The same things were measured in two ways. Each way mixes the same 11 hidden numbers, adds some noise and spreads widely along 7 directions of its own, which tell nothing about the thing.
In the rows, zero is written as 128.
Some things both ways: the first way, then the second way.
[118 105 116  80 142 152 124 175  40 135 132 124  84 116  88  85 112 104
 100 102  63 160 112 152 117]
[ 75 115 138 115 147 155 173  95 114  90 144 121 101 144 144 125 150 116
 141 113  97 129 115  91 117 152 143]

[113 166 129 159 138 108 184 126 175 126  94 143 120 187  94 105 129 149
 129 146 146  92 156  58 178]
[ 90 111 149 122  99 155 112 119 207 109  64 100 183 169 135 165 107 183
 147 102  97 109  97 133 129 198 141]

[181 151  71 161  53 118 141 102 163 178  89  95 153 100 164 158 104 164
 143 148 140 173 181 116 151]
[138 108 143 113 156 188  66 147  85  95 106 104 133 102  99 133 130  95
 161 149  71 143  99 135 138 173 144]

[ 84 118 136 116 126  70 147 102 142 124 114 130 135 125 102 105  98 145
 128 148 114 116 138 118 143]
[131 153 154 113 129 167  59 168 129 118 140 118 103 133 139 102 133 179
 113 100 107 150 112 100 154 124 126]

[160 149  91 149  58 115 115 110 188 135 171  84 127 168 208  62 142 155
 205 150 126 117 160 112 148]
[154 130 133 123  96 104 153 131 159 169 145 148 103 123 147 118 125 170
  77 131 157 157 148  90 117  84 106]

[137 146 149 115 173 111  70 145 136 110 180 131 122 138 210 108 132  95
 138 123  99 132 168 125 114]
[162 136 131 126 139 145  78 157 131 112 127 138  91 114 140 123 121 135
 128 138  97 144 125 128 141 136 126]

[101 108 113 122  90 132 132 130 139 130 112 115 125 115 110 125 100 126
 123 113 106  89 126 165 114]
[144 177 151  68 159 141  58 174  74 120 141 169  99 106 144  95 181 135
 150  76  79  81 158  79 143 119  93]

[128 126 155 154  94 158  96 136 173 151 140 143 173  59 170 204 135 121
 135  52 120  69 158 213 110]
[143 105 136 124 108 140 113 125 175 132 105 113 146 115 114 144 113 164
 101 162 124 150  92 125 124 149 130]

[153 137 128 148 114 126 124 122 181 146 130 110 154 132 170 142 104 127
 143 142 133 126 155 109 183]
[142 141 132 139 147 152  94 145 113 134 104 106 164 139 100 123 106 107
 156 135 124 119 135 143 130 148 127]

[116 123 147 132 144 109 165 136 119 119 161 122 112 135 101 147  93  97
  84 150 150 142 159 133 163]
[104 113 136 122 135 147 134  83 102 126 135 153 129  91 124 119 141 120
 135 140 120 108 127 113 141 138 121]

[156 119  57 130  48 166 137 135 136 187  50 112 156 134 149  84  98 169
 129 105 121 131 119 152 105]
[ 81 126 134  70 153 168  86 131  96 134 138 116 135 147  96 129 184 105
 218  84  58 130  85 117 117 191 177]

[130 151 126 127 154 175 164 153 156 126 139 128 138 191 109 120 116  84
  92 136  99  96  70 121 143]
[124 141 125  90 150 137 135 157  89 101 155 102  98 118 122  79 118 111
  90 110 127  97  93  93 171 114 160]

[113 114 171 139 146  73 136 119 139 106 175 109 102 136 133 107  92 141
 144 121 120 149 138 129 164]
[ 76 124 137  68 128 113 189  92  83 158 167 156 104 127 149 109 204 115
 166  85 123 164 143  87 115  94 154]

[135 167  74 149  98 100 202 123 107 132 109 101 101 176  55  70 129 190
 146 126 122 166  97 141  45]
[111 122 112  72 130 105 158 116 114 115 148 148 123  77 141 130 164 128
  70 133 126 127  93 121 146  92 127]

[144 163 160 165 116 139 129 126 175 145 180 119 144  90 162 175 140  98
 173 108 157  94 196 130 164]
[177 112 151 169 102 118  99 160 138 153  93 145  84 101 166 121 151 177
 134  92 138 133 176 137 134 139 121]

[130 149 106 111  83 153 151 136 163 140 146 132 134 130  99 139 116 115
 128 131 101  99 111 129 165]
[148 131 158 129 149 155  95 160  79 120 123 106 128  99 101 113 148 118
 142 120 119 118 147 121 128 133 125]

[124 155 132 165 105  41 140  77 182 126 123 120 116 117 155 143 145 185
 155 146 118 143 198  88 162]
[166 103 105 130 119 107 197 118 115 131 177 146  62 107 124 115 106 100
  71 170 150 149 132 111 124  78 130]

[137 140 182 128 138 120 111 138 191 105 207 134 134 129 166 159 140 108
 136 106  91 104 140 148 188]
[140 140 162 117 120 122 162 114 158 141  83 144 230  92 127 161 120 150
 119 136 161 159 181 144 103  87  70]

[170 155 113 125 134 114 101 143 155 112 167  93  89 192 197  41 115 120
 170 143  95 158 135  86 133]
[105 137 110 137  90  94 116 128 181 142 129 115 109 184 154 125 110 168
  99 123 138 100 100 111 142 141 145]

[104 125 135 156 105 125 188 123 147 132 127 121 148 127  72 173 122 144
 112 126 144  98 138 158 148]
[ 93 115 139  85 132 147 159 100 109 116 150 135 112  93 136 117 153 132
 102 128 112 137 110  94 140 115 137]

[101 125 170 128 191 115  90 154 135  98 158 160 104 156 150  96  93  90
 115 110 105 103 120 118 138]
[137 142 123 148  96 131  65 155 166 133 138  84  88 205 124 106 111 190
 135 137 126 133  85 130 141 153 163]

[133 117 150 144 124 115 120 124 163 154 124  97 116  69 109 149  84 119
 163 102 142 120 152 136 137]
[143 140 124 148 116  86 121 140 150 155 133 118 124 133 123 128 123 133
 106 154 155 111 145 114 114 115 125]

[134 162 114 131  96 133 167 109 185 149  93 119 158 136 127 133 123 146
 130 117 100 104 113 127 128]
[117 100 109  91 136 103 167 128  76 148 186 126  79  96  93 101 135  53
 118 128 127 104 107  98 147 115 186]

[154  95 102 129 102 117 101 123 138 172  84 103 127  89 163 139  73 136
 105 130 123 167 151 127 150]
[116 154 116 128 139 120  98 144 123 144 152 131  99 155 141 113 163 147
 159  89 124 141 113 145 131 131 148]

[144 138 126 148 131 163 151 149 128 173 145 135 133 135 119 110 125  95
 109 117 161 117 126 151 114]
[ 84 137 140  80 172 129 126  99  92 130 120 169 162  87 125 124 203 102
 217  59  95  98 129 131 125 166 138]

[148 112 195 177 170 140 141 151 171 140 136  95 135  83 123 233  92 100
 106  82 174 118 178 158 160]
[129 118 116 103 139 125 164 119 114 121 138 118 116 109 121 128 134 107
 103 158 121 121 123 118 124 120 141]

[162 156  93 188  65  87 178  86 181 183  99 102 128 145 124  85 131 175
 177 176 178 149 191  72 178]
[157 139 139 138 146 156  98 141  94 130 116 132 160 132  88 124 112 100
 171 136 121 102 154 136 114 140  96]

[169 152 106 118 114  80 140 123 168 149 122  86  85 148 135  60 147 168
 170 147 120 167 171  83 128]
[140 172 139  92 159 118 142 156 135 112 119 159 169  86 140 151 140 130
  95  99 121 101 168 122 110  94  62]

[ 87  91 178 134 151 102 126 124 163  91 167 112  77 106 125 215  62  69
  63 152 119 105 168  92 251]
[197 116 145 153 129 154 160 130 122 110 129 114 126 135  98 118  67 113
  90 207 147 155 157  88  93  98  84]

Other things, the second way, with their names:
J882: [156 120 134 151 118 135 133 111 166 138  88 117 217  79 107 145  63 139
  73 191 178 175 121 155 135  97  98]
J78: [170 108 162 139 127 159 115 161 150  91  89 102 132 122 123 136 107 148
 128 131 111 168 125 113 115 152 123]
J298: [100 123 122  85 129  95 160  81  70 186 146 160 171 137  93 149 174  39
 234 151 118 140 179 144  89 102 147]
J130: [119 127 137 121 133 116 151 148 118 103  88 124 103 114 181 108 152 142
 108  60 116  51 153 105 158 161 137]
J802: [137 133 137 146 119 143  91 148 133 131 105 131 138 136 153 134 140 161
 154  94 130 175 135 169 135 128 125]
J121: [146 140 139 135 128 135 131 146 109 120 123 129 103 114 166 105 120 139
  93 119 139 130 165 116 158  95 114]
J90: [150 148 148 118 156 150 138 131 118  97 117 146 156  83 137 117 112 137
 104 128 138 141 149 125 139  94  85]
J276: [206 118 128 134 135 132 121 158 136 114 133 105 141 127  72 158  79  83
 127 225 127 196 132 149  87  98 119]
J624: [ 79 117 117 116 104  72 168  85 205 143 108 173 157 131 175 169 150 154
 141  89 132 131 120 128 114 144 130]
J569: [ 92  81 120 112 126 107 167  85 122 150 144 154  98 116 137 120 152  85
 173 109 116 147 105  92 124 158 185]
J726: [146 136 117 168 110 111 126 135 138 162  96 167 133 140 157 113 117 152
 136  53 157  64 167 140 145 146  96]
J792: [107 124 133 110 136 143 136  95 112 120 139 147 132 151 124 132 140 102
 185 138 102 151 125 118 111 137 133]
J205: [170 109 146 180 117 175  97 118 160 120  93  84 201 140  59 159  41 118
 132 221 144 155 124 164 108 145 103]
J909: [119 102 121 150 119 151 146 104 121 138 104 138 155 133 124 136  99 107
 139 123 134 114 137 138 135 150 120]
J391: [189 145 132 129 161 147  88 166  73 143 135 127 163  93  68 139 122  68
 157 166 125 149 162 161 100 101  97]
J564: [ 87 110 114 126  83  71 149  91 187 129 166 104  93 166 133 144 114 139
  98 198 141 140  91 103 127 116 176]
J439: [122 120 131 123 143 152  99 119 127 114 115 127 138 117 128 134 128 119
 147 145 102 154 106 131 132 152 137]
J216: [146 130 114 126 124 115 123 116 138 141 125 155 124 158 133 120 109 116
 156 136 123 125 130 112 126 137 124]
J168: [169 132 109 132 115  96  93 176  97 158 147  96  89 158  81  96 129 117
 138 117 141  50 120 141 143 142 164]
J364: [123 147 115 106 153 108 104 143 104 136 154 130 136 105  99 137 153  95
 137 140 119 116 119 141 121 116 132]
J236: [149 137 121 136 127 120 169 121 108 148 139 139 161 124 108 119 126 123
 124 128 174 150 150 160 114  78 102]
J157: [145 137 155 116 134 145 124 151 122 115 103 121 138  98 145 123 155 167
 118  99 127 148 148 138 131 114 112]
J5: [125  91 179 114 116 135 168 100 143 140  84 200 160  44 177 177 181 143
 177  67 115 196 205 147 106 115  99]
J305: [187 166 143 103 168 168  65 176 117  92 111 120 161 106 111 118 114 143
 118 148 109 168 111 132 129 115  91]
J183: [127  80 166 126  53 145 125  99 214 140  64 112 219  97 122 161  82 214
  71 157 163 189  93 142 146 119 118]
J691: [175 111 133 178  99 111 121 152 188 143 141 111  91 132 115 136  99 174
  87 156 162 166 122 135 107 119 127]
J643: [106 103 107 135 106 113 167  98 145 143 160 122  74 162 141 120 119 127
 130 138 132 147 107 122 132 131 175]
J538: [120 129 140  77 155 128 125 121  65 120 134 173 113 116 134 126 193  78
 224  96  77 120 163 121 116 137 138]
J490: [152 113 157  90 148 154 177 123 189  65  90 104 217  84 100 200  86 124
  86 206 114 217 115 146  83 102  96]
J660: [126 105 117 107 125  99 169 121 100 155 137 117 112 103 126 144 174  96
 151 139 126 151 148 161 115 111 174]
J711: [ 88 125 175 104 120 144 139  82 155 118 111 144 154 123 147 165 163 156
 178 139  91 151 166 117 104 139 117]
J923: [123 115 126  84 165 110 213  88 100 129 153 175 124  79 122 127 137  49
 151 130 114 114 163  91 108 114 128]
J15: [131 146 119 139 147 135 116 117  89 144 138 148 144 135  99 123 123  83
 177 131 126  81 162 143 123 132 109]
J453: [130 125  91 157 120  94 152 116 130 166 123 113 140 150 109 129 100  92
 119 157 155  79 137 142 123 136 140]
J941: [123 155 142 134 150 158 100 152 121  97  94 114 144 136 155 119 133 156
 125  95 111  93 142 127 142 151 104]
J111: [114 109 110 175 105 112 105 130 182 136  95  76 148 151 125 176 111 139
 124 175 131 137 109 184 121 165 165]
J880: [166 169 108 154 160 158 103 193  67 116 157  94  59 166 141  67 117 127
 102  92 136 110 137 132 155 110 128]
J51: [166 185 128 162 140 125  68 194 114 134 109 128 132 149 149 109 132 164
 119  75 147  89 170 148 137 116  78]
J735: [105 123 138 131 146 119 148  93 147 103 119 141 128 121 144 130 119 109
 144 145 114 113 136  92 125 151 128]
J248: [114 118 112 113 121 116 106 155 125 136 154 120  74 145 135 118 151 124
 131  94 106 136  85 115 139 149 177]
J487: [119 101 134 123 100 132 148 109 135 125 146 121  74 152 153 120 123 138
 122 143 120 164 120 100 138 122 162]
J203: [166 141 125 125 162 129 156 165 130  89 134 120 132 124 115 114  78  95
  92 124 141 138 115 102 122 112 115]
J534: [108 145 134 128 110 100 136 130 135 161 124 146 115 130 168 113 162 163
 130  68 147 104 162 119 139 118 128]
J333: [ 94 140  96 162 114  76 125 109 144 174 117 144 142 160 153 115 130 126
 137  87 166  77 125 126 142 147 138]
J277: [142 123 123 100 138 134 159 124  98 138 129 130 123 102 130 121 127 100
 106 151 121 135 149 116 132  99 132]
J442: [157 145  85 151 131  85 145 140 102 166 149 161  96 120 138 106 150 129
 116  88 164  80 144 171 137 110 116]
J547: [ 98 162 122 116 154 145 102 155  71  90 167 139  34 139 184  89 181 144
 120  55  91  75 133 110 170 129 134]
J381: [ 66  97 111 143 108  98 199  71 148 123 101 154 101 126 194 122 145 147
 124  68 134  51 136 128 165 169 154]
J371: [149 181 144  91 168 146 119 158  99 100 140 127 128 108 139 106 164 160
 104 116 123 131 144 121 126  91  89]
J107: [ 74 129  92 160  92  75 147 109 159 158 132 100  87 199 163 100 147 172
 127  82 161  68  94 132 154 165 187]
J13: [105 153 105 144 107  92 101 153 163 140 127 115 111 179 148 117 134 177
 106  78 146  64  99 123 145 154 135]
J838: [123 147 138  74 157 134 110 108  89 136 136 181 166 103 109 135 159  84
 198 125  93 126 152 122 114 121 104]
J771: [167 182  96 157 159 141  66 205 110 108 145  92 121 168 106 108 121 149
 105  98 144 112  92 179 132 126 107]
J525: [125 108 125 134  96 125 106 130 157 145 118 107 149 149 108 153 128 146
 144 140 134 168  98 164 121 137 154]
J281: [120 112 121 145  83  94 177 102 171 170 122 137 126 145 154 143 123 157
 104 130 161 143 150 134 118 109 133]
J430: [ 96 143 148  78 126 129 153 117 157 104  98 135 165 127 167 132 139 166
 122  92 117 129 127 113 143 120 122]
J729: [160 141 138  85 183 168 134 138  68  65 157 116 124 100  88 115 110  74
  99 202  95 129 119  85 113 101  95]
J118: [ 95 152 106 152 150 126 126 114 122 110 127 123 130 145 162 120 141 136
 118 125 141 135 114 145 137 128 123]
J589: [121 128 155  91 129 120 154 123 156 113 105 154 149 119 168 158 159 143
 159 104 108 191 152 124 105 111 120]
J64: [ 89 101 122 135 122 124 157  83 130 122 145 142 120 119 132 141 125 103
 136 144 129 140 117 128 132 130 143]

Some of these things the first way, each followed by its name:
[142 115 140 191 162 107 200 126 115 182  48  81 101 105   4 115  75 141
 144 129 183 169 137 103 117]  J564
[147 137 122 164 124 200 176 160 135 141 150  84 174 158 102 162 137  98
 140 133 134  99 115 156 158]  J121
[147 143 124 141  90  86 114 103 195 145 119 115 103 105 161 120 114 156
 156 115 108 132 159 107 145]  J13
[116 136 137 106 139  95 111 116 167 106 138 113 109 129 176 136  94 121
 107 117  83 126 126 116 129]  J248
[155 140 122 168 111 132 145 122 144 156 138 107 156 126 149 145 135 136
 142 130 131 144 145 140 148]  J802
[126 121 123 122 126  61 104 105 161 139 110 135  94 102 143 130 108 162
 105 122  92 155 135 114 121]  J771
[136 137 116  88 127 111 110 139 141 117 137 153 110 153 160 110  95 107
  81 158  66 155 142  89 197]  J205
[ 90 137 144 143 145  84 172 111 133 111 147 132 121 143  86 147 129 132
 106 152 115 121 137 117 156]  J64
[146 131 157 135 197 108 165 158 132 106 172  89  85 181 110 128 112  90
  94 173 150 164 165  82 181]  J547
[217 155 117 150 128 162 134 167 156 159 111  82 135 131 156 147  96 136
 147 103 138 187 153 117 155]  J660
[141 112 157 120 173 131 139 159 124 125 143 109 109 150 136 120  90  84
  85 136 129 153 150 120 168]  J15
[109 131 115 148 110 122 153 103 118 154 116 105 129 109 130 124  92 120
 130 124 131 128 134 127 122]  J569
[100 139 138 135 150  47  85 113 122  84 217 142 108 134 147 109 135 152
 174 147  88 147 140 123 127]  J118
[144 105 151 140 152 104 121 128 135 149 105  97  98  87 136 164  81 113
 102 124 114 171 163 102 181]  J589
[129 143 130 137 167 110 123 138 139 121 126 120 101 158 127 104 117 122
 128 131 103 133 120  94 120]  J276
[125 120 129 159 135 104 158 121 148 133 128 110 122 167 127 109 106 126
 109 157 152 129 144 119 145]  J838
[112 103 209 172 159  94 126 125 176 101 147 120 147  95 131 202  85 138
 132  77 119 115 142 170 174]  J298
[136 124 114 165 118 104 129 122 113 146 136 115 114 144 145  83 131 145
 149 141 124 153 153 123 136]  J792
[147 141 106 132 111 135 152 135 142 140 108 119 126 153 126 115 101 137
 107 118 101 146 106 129 126]  J525
[108 113 177 135 146 117 107 118 151 111 180 106 124  89 159 168  83  89
 132  96 110 111 126 165 133]  J333
[104 120 160 123 137 141 140 140 155 114 150 123 138 121 115 165 100 102
 117 109 110  85 124 145 170]  J534
[150 134 114 117 127 129 130 144 133 134 152  93 100 151 131  84 109 113
 145 143 111 147 129 109 143]  J51
[160 122  81 133  87 137 162 126 149 168  82  83 134 129 109 131  87 141
 112 147 135 157 128 124 138]  J391
[136 144 133 167 145 137 167 142 146 138 116 120 133 170 100 112 126 130
 133 132 133 122 125 108 155]  J430
[ 78 131 142 137 141  74 113 130 147  97 169 172 120 143  90 113 146 165
 156 124 105  82 130 131 127]  J371
[187 180 134 120 176 110  94 166 152 109 176 113 111 167 176  89 128 132
 182 121 111 177 155  90 120]  J111
[134 131 102 150 123 122 151 129  98 162  97 101 144 133 105  80 124 160
 173 132 128 153 137 120 119]  J880
[154 159 159 151 156 124 116 150 134 131 185 126 121 139 179 103 165 128
 154  81 135 132 158 169  75]  J442
[136 123 134 131 167 124 168 154 113 113 109  82 118 160 104 129  63 123
 111 133 137 166 141 109 148]  J277
[189 119 156 134 162 165 134 175 117 142 142  63 109 134 162 120  87  90
 126 100 136 181 158 138 154]  J281
